All groups share one centre, and each spreads out both ways along 13 directions, with some noise.
(in the rows, 128 means zero)
Known rows, each followed by its group:
[115 146 141 116  73 122 146 120 110  37  89  82 110 131 162 128 173 126]	z731
[149 149 201 204 169 122 108 131  90 139 128 116 108 117 112  71 116  70]	z307
[124 131  95 155 129 105 103 106 101  95 122 156 133 130 112  54 128 123]	z620
[146 133 171 203 154 124 105 125 119 133 122 162 135 124 163 107 144 145]	z307
[119 109 156 138 136 132 103 130 133 126 115 158 101 147 168 112 157 115]	z410
[145 127 145 158 195 167 107 132  90 131 124 129 128 176 128 164 122 109]	z537
[ 83 148 174 146 142 124 119 120 110  30 118 147 110  87  56 113  95  37]	z307
[148 153  50 145 119 104 128 107 170 153 109  98 151 155 162 142 111 124]	z399
[140  86 158 153 162 170 106  86 100 151 108 106 149 129 128 151 134 138]	z731
[163 163 122 123 132 158  73 175 129 142 143 155  95  97 113 109  59 157]	z537
[103 153 170 159  80  68 140 139 165 157 116 105  74 130 147 126 133  97]	z410
[129 148 123 140 117 101 130 142 139 144 137  95 144  98  59 141  94 150]	z399
[118 124 157 128 144 102 159 157 160 137 103 150 101 132 121 116 151 147]	z330
[112 121 139 127 123 134 138 129 128 148 142 135 145 136 143 136 122 163]	z731
[156 158 130 154 150 156 138  98 109  86 151 144 157  97 140 131 101  12]	z620
[121 152 107 122 145 120 134 151 105  92 126 178 111 169 141  54 120 121]	z620
[130 125 188 148 115 120 106 118 138 112  87 154 147 131 103 108  49  74]	z731
[140 130 114 133 105 146  83 124 146 130 108 105 136 157 172 178 121 123]	z620
[126 126  86 174 142  91 107 138 126 129 146 153 151 164 121 118 177 108]	z620
[ 85  76 175  89 101 105 139 105 167 114  65 137  78  93  67 150 127 104]	z307
[116 118 137 166 144 172  95 104  76  81 123 125 134  65  55 105 116 129]	z399
[150  99 134 147 179 165  93 129  95 200 129 143 151 166 130  74  93 158]	z731
[169 127 133 159 117 150 108 118 102  70  90 103 122  85 100 145 185  65]	z307
[ 78 158 133 179 107 119 122 126 134 132 137 128 114 116 133  74  79 124]	z537
[143 111 125 141 137 145  96  58 130 137  94 106 185 133 203  76 106 136]	z410
[128 152 117 140 165 131 136 125 135 118 151 122 121 106 134 164 136 142]	z410
[117 107 141 109 122 132 120 189 132 113 103 107 157 181  98 108 165  33]	z537
[ 97 128 169 143 146  96 122 133 128 117 110 139 101 158 120  92 124  98]	z731
[120 110  93 152  97 165 152  70  88 113 134 127 150 138 150 153 133 122]	z410
[125 111 133 168  78 130 111 122 122 137 102 156 139 120 115  83 111 153]	z620
[201 134 131 108 109 149 121 114  87 119 116 111 188  93 101  72  83 125]	z330
[163 100 113 135 135 132 137  95 154 138  79 153 114  76 114 124 160 125]	z307
[148 169 114 136 143 139  87 193 168 104 100  96 147 142 133 143 116 129]	z410
[ 95 100 166 147 149 173 113 149 127 139  85 130 129 170 139 111 110 132]	z399
[172 188 165 114 120 103 148 200 104 119 159 101 126 120  91  85  97 111]	z399
[146 170 168 150 161  77 115  90 151 150 161 124  70  85 148 169  96 110]	z330
[154 110 142 130 142 122 176 175 104 170 127 170 119 215 126 119 148 109]	z399
[138 128 105 177  90 156 112 111 103 131 113 111 148 143 128 121 104 107]	z410
[171 151 145 162 130 170 129 163  78 187 178 111 155 106 145  53  97 157]	z330
[ 92  93 123 133 126 151 110  92 107 110 142 164 106 102 107 138 128  82]	z537
[117 150 158 145 114 126 109 177 108 121 126 113  82 157 115 107 123 113]	z399
[156 119 149 150 138 163  87 151 137 144 106  97 149  74 129  75 138 129]	z410
[127 126 111 126 127 149 107 130 117  89 102 125 141 139 111 123 120  86]	z410
[112 113 113 109 131 121 158 113 105 148 163 131 116 189 146 210 146 169]	z307
[ 81 133 143 130 154 162  50 144 131  97 126 107 158 157 152  94  85  82]	z731
[174 123 140 164 124 135  94 143 114 169 107 132 128 158 126 113 114 124]	z330
[134 140 184 164 139 148 159 101  38 101 141 123 127 130 137 100 119 190]	z537
[138  99 115 141 184 133 156  71 157 187 131 150 124 114 215 101 167  82]	z410
[174 163 123 138 149 126 120 133 116  80  98 108 142 114  93 126 102 138]	z330
[121 120 127 142 121 127 145 133 130 172 137 133 136 133 102 112  97 142]	z537
[ 98 107 108 138 146 186 115 106 123  73 105 129 170 125 145 151 144 107]	z399
[129 134 151 140 164 111 110 103 146 133 126 129 100 103 153  89 133  66]	z330
[129 119 131 160 116 163 142 114  88 103 106  40 140 135 116 181 174 125]	z731
[129 127  75 143 130 143 116 100 132 130 110 151 123 100 127 120 122 200]	z537
[119 109 128 158 125 149  93 120 114 137 103  88 170 139 107 113 125 155]	z399
[170 177 155 143 128 124 159 141  85 111 123  99 107  99 119  47 106 102]	z731
[161  87 116 137 142 158 101 120 137 169 100  98 175 103 103 109 141 123]	z537
[171 154 176 142 139 181 132 123  64 184 205  73 171 153 184 160  66 106]	z307
[176 117 125 152 139 111 139 113 121 159 108 160  93 134 149 126 157 189]	z731
[117 126 179 143 155  82  98 110 152 112  96 137 164 138 147  77 125 155]	z731
[102 107 152 141 150 111 139  99 111  96  94 131 100 155 113 127 163  94]	z731
[152 177 118 137 186 140 175 142 110  91 150  95 145  87 124 112 150 123]	z620
[150 158  84 134 162 147 113 126 114 100 145 147  82  93 145  98 141 100]	z731
[117 105  76 119 128 153 127 127 128 169 108 129 112 152  92 124 100 176]	z307
[130 153 139 138 152 171 148 144  75  73 147 127 129  81  78  90 119  82]	z399
[159 135 147 123 125 122 175 139  94 148 150 147  96  56  49  74 104 131]	z537
[147 131 118 137 132 115 137 141  95 129 150 136 131 160 100 141 140 128]	z307
[148 139  70 138 177 110 122 115 120 133 110 112 121 144 108 110 140 149]	z620
[145 138 119 188 122 135  95 152 135 170 150 110 117  88  86 170 138 171]	z410
[ 93 111 145 142 110 137 130  63 132 109 108 109 132 121 168 154 139 129]	z410
[128  83 206 152 134 118  91 117 107 185 107 111 133 142  99 109 123 166]	z307
[106 146  95 135 168 166 141 106  87  87 176 123 132 140 156 119 140  27]	z330
[144 127 142 128 155 171  94 156  92  42  75 147 161 162 143  57 146  73]	z330
[135 120 173 131  81  84  77 118 162 186 121  83 123 115 160  88 112 112]	z330
[126 104 141 136 146 141 144 108 125 147 103 142 118 132 133 121 124 180]	z620
[115 113 181 140 148 125  86 159 111 165 134  86 127 185 128 135 135 141]	z399
[140 146  88 114 205 138 140  91  98 112 165 126 120 136 134 142 137 109]	z620
[165 117 113  87  91  94 100 103 149 170  99 123 109 117  87 110  77 142]	z307
[116 143 165 140 173  97 153  94 133  90 149 165 115 124 191 141 155 107]	z307
[ 57 114 101 161 173 128  93  89 128 114 105 112 135 133  93  98 100 136]	z731
[107 141 102 140 115 177 135 101 102  60 117 128 146 166 180 204 122 169]	z410
[132 122 156 117 153 147 184 118 104 134 107 156 113 137 137  92  98 149]	z620
[127 144 106 108 149 124 140 143 159 109 107 118 142  99 146  94 151 131]	z330
[115 137 137 169 177  81 103  91 104 114 123 136  95 148 113 102 127 140]	z307
[142 115 159 101 114 146  88 190 124 165 140 150 103 154  71 144  76  98]	z537
[134 118 128 152 143 170 110 113 102 113 114 131 142  72  85  85 109 105]	z620
[134 119 155 141 114  98 143 129 142 144 116 129 109  75 113  81 173 100]	z537
[ 94 165 156 127 167 151  90 121 148  85 126 114  86 113 181 146  86 128]	z399
[113 112 145  85 136 126 122 116 147 118 134 118 163 121 200  79 157 132]	z330
[155 140 183 165 127 141 130 153  81 123 115  96 123 142 140 113 158 132]	z537
[122 106 128 134  94 123 102 135 154 127  77 144 134 137 115 125 128 143]	z399
[142 119 151 150 164  88 143  78 105 145 107 130 110 160  99 136 121 115]	z330
[138 160  91 118 153 168  90 120 125  84 123  80 113  94 130 143 120 109]	z620
[104 151 114 153 172 157 214 148  88 112 172 135 142 111 129 108 153 169]	z307
[106 149 105 137  97 151 146 138 112 144 158 126 117 121  73 132  59  74]	z537
[119 141 164 161 122 103 115 153 128 124  99 111 100 152  95 146 122 154]	z330
[148 124 131 162 120 163 152  82  67 126 122 142 153 120 137  81  88 165]	z330
[118 136  97 201 153 120 143 102 143 168  98  99 164 144 165  92 130 197]	z537
[149  94 128 137 195 149 134  63  87 165 156 137 135 112  95 139 112  99]	z620
[ 90 122 146 137 142 165 171 213 107 146 123 137 105 172  77  98 134  95]	z399
[142 128  97 143 145  92 166 121  91 142 123 139 135 157  79  58 134 125]	z620
[129  98 154 120 133 161  96 169 136 110  95 118 127  72  42 136 154 127]	z410
[157 135 182 130 156 142  99 169 107 118 115 150 104  91  93  51 113 124]	z410
[ 88 102 184 125 156 141  61  95 148 104 122 170 138 133 159 132  86  68]	z731
[122 164 140 128 139 121 117 130 145  91 137 142  94  98 126 156 105 123]	z399

New rows, each followed by its group:
[145 155  98 139 185 175 152 134  82  66 111 145 131 132  65 122  83  61]	z410
[ 82 134 163 139  91  89 165 137 147 171 167 128 157 113 158  55 119 127]	z537
[ 84 148 127 124  76 139 133 138 143  86 136 109 146  99 114 153  97 113]	z731
[ 99 116 189 140 150 149 177 149 126 137 120 126 120  89 104  85 140 118]	z307
[152 116  78 166 136 108 135  87 130 132  82 118 182 177 130 129 147 112]	z620
[108 161 175 188 122 186 121 155 120  95 129 137 144 106 164 118  85  93]	z307
[141 130 128 157 112 146 126 114 126 139 135 149 140 104 142 126 114 130]	z620
[148 146 108  90 196 107 206  95  81 151 149  95  77 152 104 132 116 148]	z620
[ 72 122  95 199 233 168  47 108 119 147 111  89 153 186 100 113  87  99]	z731
[124 146 134 151 142 107  55 156 189 107 120 144 152  87 109 124 108 118]	z731
[127 125 202 153 180 152  93 111 122  75 116 133 153  82 146 117 132 108]	z620
[174 158 125 119 148 160 170 119 100 123 129  99 158 102 130  98  86 107]	z620
[126 110 139 160 106 181 110  96 103 108 108 153 131 138 222 126 138 175]	z410
[161 138 169 162  96 154 147 139 140 117 102 120 134  81 179 127 164 138]	z307
[141 146 140 146 184 138 139 151 102  85 107 144 119 130 103 104 136 112]	z330
[ 95 126 151 159  89 143 111 162 124  85 124 174 143 141 174 101 160 168]	z620
[131 139  83 183 196 114  68  96 128  93 160 151 139  85 116 116 164 104]	z620
[151 116 106 176 170 155 136  89 119 126 130 162 179  93 125 110 130  98]	z620
[124 144 135 175 139 113 122 106 150  93  92 121 147 143 127 176 117  93]	z731
[104 143 105 143 128 174 156 157  86 117 153 106 147 127 132  80 127 119]	z330
[124 115 232 170 165 150  67 115 102 125 117  80 177 133 143  91 105  54]	z537
[187 118 121 154  97 120 121 142  51 147 159  96 175 120  67  86 165 143]	z399
[124 139 132 121 140 119 106 123 122 132 153 129  85 150 152 161 119 128]	z620
[150 158 112 138 125 157 116 130 133 126 157  97 167  83 170  90 111  89]	z537
[106 118  80 169 158 161 115 124 122 147  93 108 126 185 124 111 119  91]	z399
[ 98 153 151 159 117 111 118 135 110 156 176  87  97 152 131 154 112  92]	z330
[158 124 157 148 119 138 157 123  74 122 103 114 122 151 115 146 141 174]	z537
[129 104 125 116  96 164 105 164 143 151 136 146 126  98  92 158 127 102]	z330
[124 123 184 134 133 125  67 172 113 142 119 144  77 164 128 121 122 170]	z399
[132 155 167 116 191 128 149 117  99 109 148 104 147 111 156  59 110 136]	z410
[143 141 136 153 136 135 127 118  91 161 155 118 117 145  94 137  72 110]	z307
[ 96 111 131 135 147 154 164 121 104 106 135 182  95 132 126 135 142 116]	z620
[134 116 121 167 119 162 124  70  89 103  84 120 102 134 104 190 107 145]	z537
[150 131  95  77  92 169 165 139  84  67 129 176 147 156 123 149 109 161]	z410
[123 135  82 173 126  99 152 125 107 120 133 106 144 131  85 112 179 131]	z620
[149 106 131 122 129 126 128 114  93 156 107 141 167 185 110  93  83 153]	z410
[154 139 111 176 134 161 100 154 139 134  96 152 148 114 146  65 104 140]	z307
[ 99 132 135 165 137 102 120  84 113  56  80 141 101 104  94  78 134 114]	z620
[143 110 113 136 156 146 161 105 104 160 130 114 171 111  91 143 125 227]	z330
[138 134 125 164 108 168  79 153 123 118 105 126 117 111  75 150 100 135]	z330
[105 170 177 152 103 133 113 159 111  78 125 128  71 111 121 121  98 122]	z399
[ 80  86 127 161  68 183  86 133  96 144 137 117 147 138 128 119 137 138]	z537
[154 150 127 155 169 126 182 106 119 175 153 123  75 125 167 136 134  99]	z307
[143 153 138 153 132 165 154 159  97 139 170 139 151 139 133 142  94  97]	z307
[129 109  94 112 156 143 126 115  72 150 155 146 113 132  83  68 115 145]	z620
[180 209  87  98 188  99 119 137 143 118 132  66  89 134 159 117 100 163]	z620
[135 153 127 216 206 157  72 125 102 132 129 114 128 124 103 136 101 122]	z410
[144 131 150 127  98 106 181 158 125 166 127 123 121 197 155 187 146 156]	z537
[119 128  89 121 158 112 110 114 187 131 124 162 133 120 170 121 138 124]	z537
[130  81 163 101 156 130 122 102 128 135 125 148 151 125 140 106 150 121]	z330
[161 199 127 106 105 131 111 184 125 103 135  94  97 123 145  94  75  94]	z620
[124 119  84 129 103 130 128  95 138 125 148 132 114  75 157 137 181 132]	z399
[172 183 179 124 155 118 102 147 154 123 136  49 122 110 170 175 111 136]	z620
[123 109 100 188 214 154 126 122 158 109  57 212  69 126 113 157 167 112]	z330
[136 123 161 145 114 130 149  96  88 130 139 109 143  97 101 114 115 126]	z620
[ 75 147 205 145 105 109 115 162 121 135 178 159  81 111 118  67  84  57]	z537
[142 126 147 149 122 133 188 103  87 152 128 124  94  97  81 105 112 130]	z731
[141 117  80 172 171 159 141  94 122 116  86 159 125 124 121 118 135 120]	z330
[151 122  97 111 124 114 135 114 151 196 108 134  89 133 111 117  86 131]	z307
[105 149 110 125 144 106 150 132 139 104 114 151  95 119 106  73 110 133]	z307
[157 132 189 185 151 141  82 150  93 100 114 130 166  97  87  59 124  69]	z307
[157 140 129 133 122 116 124 151 131 170 117 125 107 154 100 110  85  84]	z620
[140 157 171 115 128 110 138 129 107 101 113  94 112 128 129  92 100 133]	z620
[171 140 180 134 172  51 139 128  89 154 167 125 149 144 129  62 155 178]	z307
[136 137 126 139 166 124 142 142 105 133 128 131  96 110  73  78 125 117]	z620
[125 150  88 133 139 133 119  96 116  90 139 129 102 128 152 158 127 109]	z620
[124 145 108  98 143 159 153 193 152 126 130 148 136 122  95 120 104 145]	z399
[ 89 140  59 169 119 184 134 173 117  86 103 133 110 167 128 100 154  42]	z330
[148 151 150 193 111 131  45 101 110  69  83 109 108 119 142 130 122 110]	z307
[105 124 107 141 116 150 140 142 152 152 108 111 160 135 133 134 109 177]	z399
[120 136 189 104 186  88 140 139 120  99 115 171 112 167  93 102  90  94]	z537
[170 155 153 157 115 115  87 186 127 102  72  99 126 140 110  88 146 113]	z731
[164 144  95 126 159 107 140 104 162 147 119 134 145 148 162 148  94 128]	z399
[117 136 129 146 162 132 150 100 117 104 140 148 115 114 134 146 127 103]	z307
[ 94 146 112 155 129 138 124 106 164 121 139 153  73  98 170 160 132  85]	z330
[100 165 117 142 140 120 147 138 142 103 131 165 110 132 163  92  99 145]	z307
[154  73 116 170 133 155 123  93  92 193 100 152 159 128  88  94 124 203]	z399
[157 136 165 128 132 140 129 126  91 108 107 150 124 103 103  43  76 110]	z410
[175 112 154 161 137 146 175  95  86 197 133 195 106 110 154  67  94 164]	z410
[139 106 143 173 186 134 130  84 102 166 115 154  68 151 122 140 138 111]	z731
[143 164 122 128 170  99 166 121 152 144  87 133  56 143 130 118  92 150]	z620
[138 116 179 160 126 141  46 135 104 115 119 136 101  75  88  89 119 166]	z410
[125 146 128 178 102 126 168 155  93 137 116 121  90 169 116 129 133 176]	z537
[118 136 172 181 109 133 152 126  86 159 125 100 123 147 100 123  85 130]	z537
[132 164 151 192 160  78  86 101 104 120 111 112  79 153 154  70 122 138]	z307
[138 152 124 147 108 171 190 206 155 153 102 103 112 109 115 154 136 128]	z620
[150 132 163 127 138 149 110 108  83 152 179 121 170 135 109 140  47 115]	z307
[147 117 161 147 137 137 151 123  97 134 131 125 171 110  81 121 117 133]	z399
[143 116 123 147 103 185 125 146 158 163  93 127 148 127 168 156 114 160]	z620
[153 125  89 138 149 173 115 111 104 117 159 114 171 111 139 144 139 108]	z620
[161 167  66 154 115  81 174  94 116 128 135  80 154 157 132 150 144 118]	z620
[126 180  91 123 157  99 195 130  90 115 182 120 112 126 110  92 108 159]	z307
[148 155  63 149 168 141 182 129 110  99 148 116 131 100  89 160 168  90]	z731
[132 139 125 137 143 103 110  88 134 115 116 145 110 114 133 109 103 144]	z307
[146 117 119 168 151 198  46 148 105  92 107  99 131  78 113  83 177  58]	z537
[124 157 117 148 146 110 101 121 125 127 145  93  91 130 116 142 120  88]	z399
[139  79 191 122 149 176  92 101 107 137  92 165 153 138 135  90  78  96]	z620
[ 63 111 138 150 144 176 107 132 158 124  80 132  80 170 185 135 127  88]	z307
[113 118 149 168 153 130  68 104  95 115 119 139 144 125  74  93  81 154]	z307
[ 95  69 188 152 122 128 117  62 137 120  99 134 116  79 120 142 160  90]	z399
[180 151 126 142 107 145 140 125 103  92  94 131 126 128 137 117 120 109]	z731
[138 157 163 153 122 116 113 122 137 112  81 107 118 167 139 169  81 110]	z537
[172 184 109 153  77 141 111 116 102  80  99  97 148 106 139 111  68 158]	z330
[108 163 150 143  92  80 115 158 121 114 130  95 104 151  82 138 101 120]	z410
[164 109 121 151  94 170 124 123 116 167 119  83 163 126 149 156 144 144]	z537
[156 161 187 161 142 130 104 132  69  99 132 110 118 162 150 107 100 107]	z399
[146 146 132 186 157 128  77 127  62 144 140 146  32 159 123 107 117 143]	z399
[124 111 111 167 114 136  79  90 116 131 142 162 126 107 110 120 111  90]	z620
[137 174 145 153 105 144 143 141  86 126 169 115 143 104  95 120  47 144]	z307
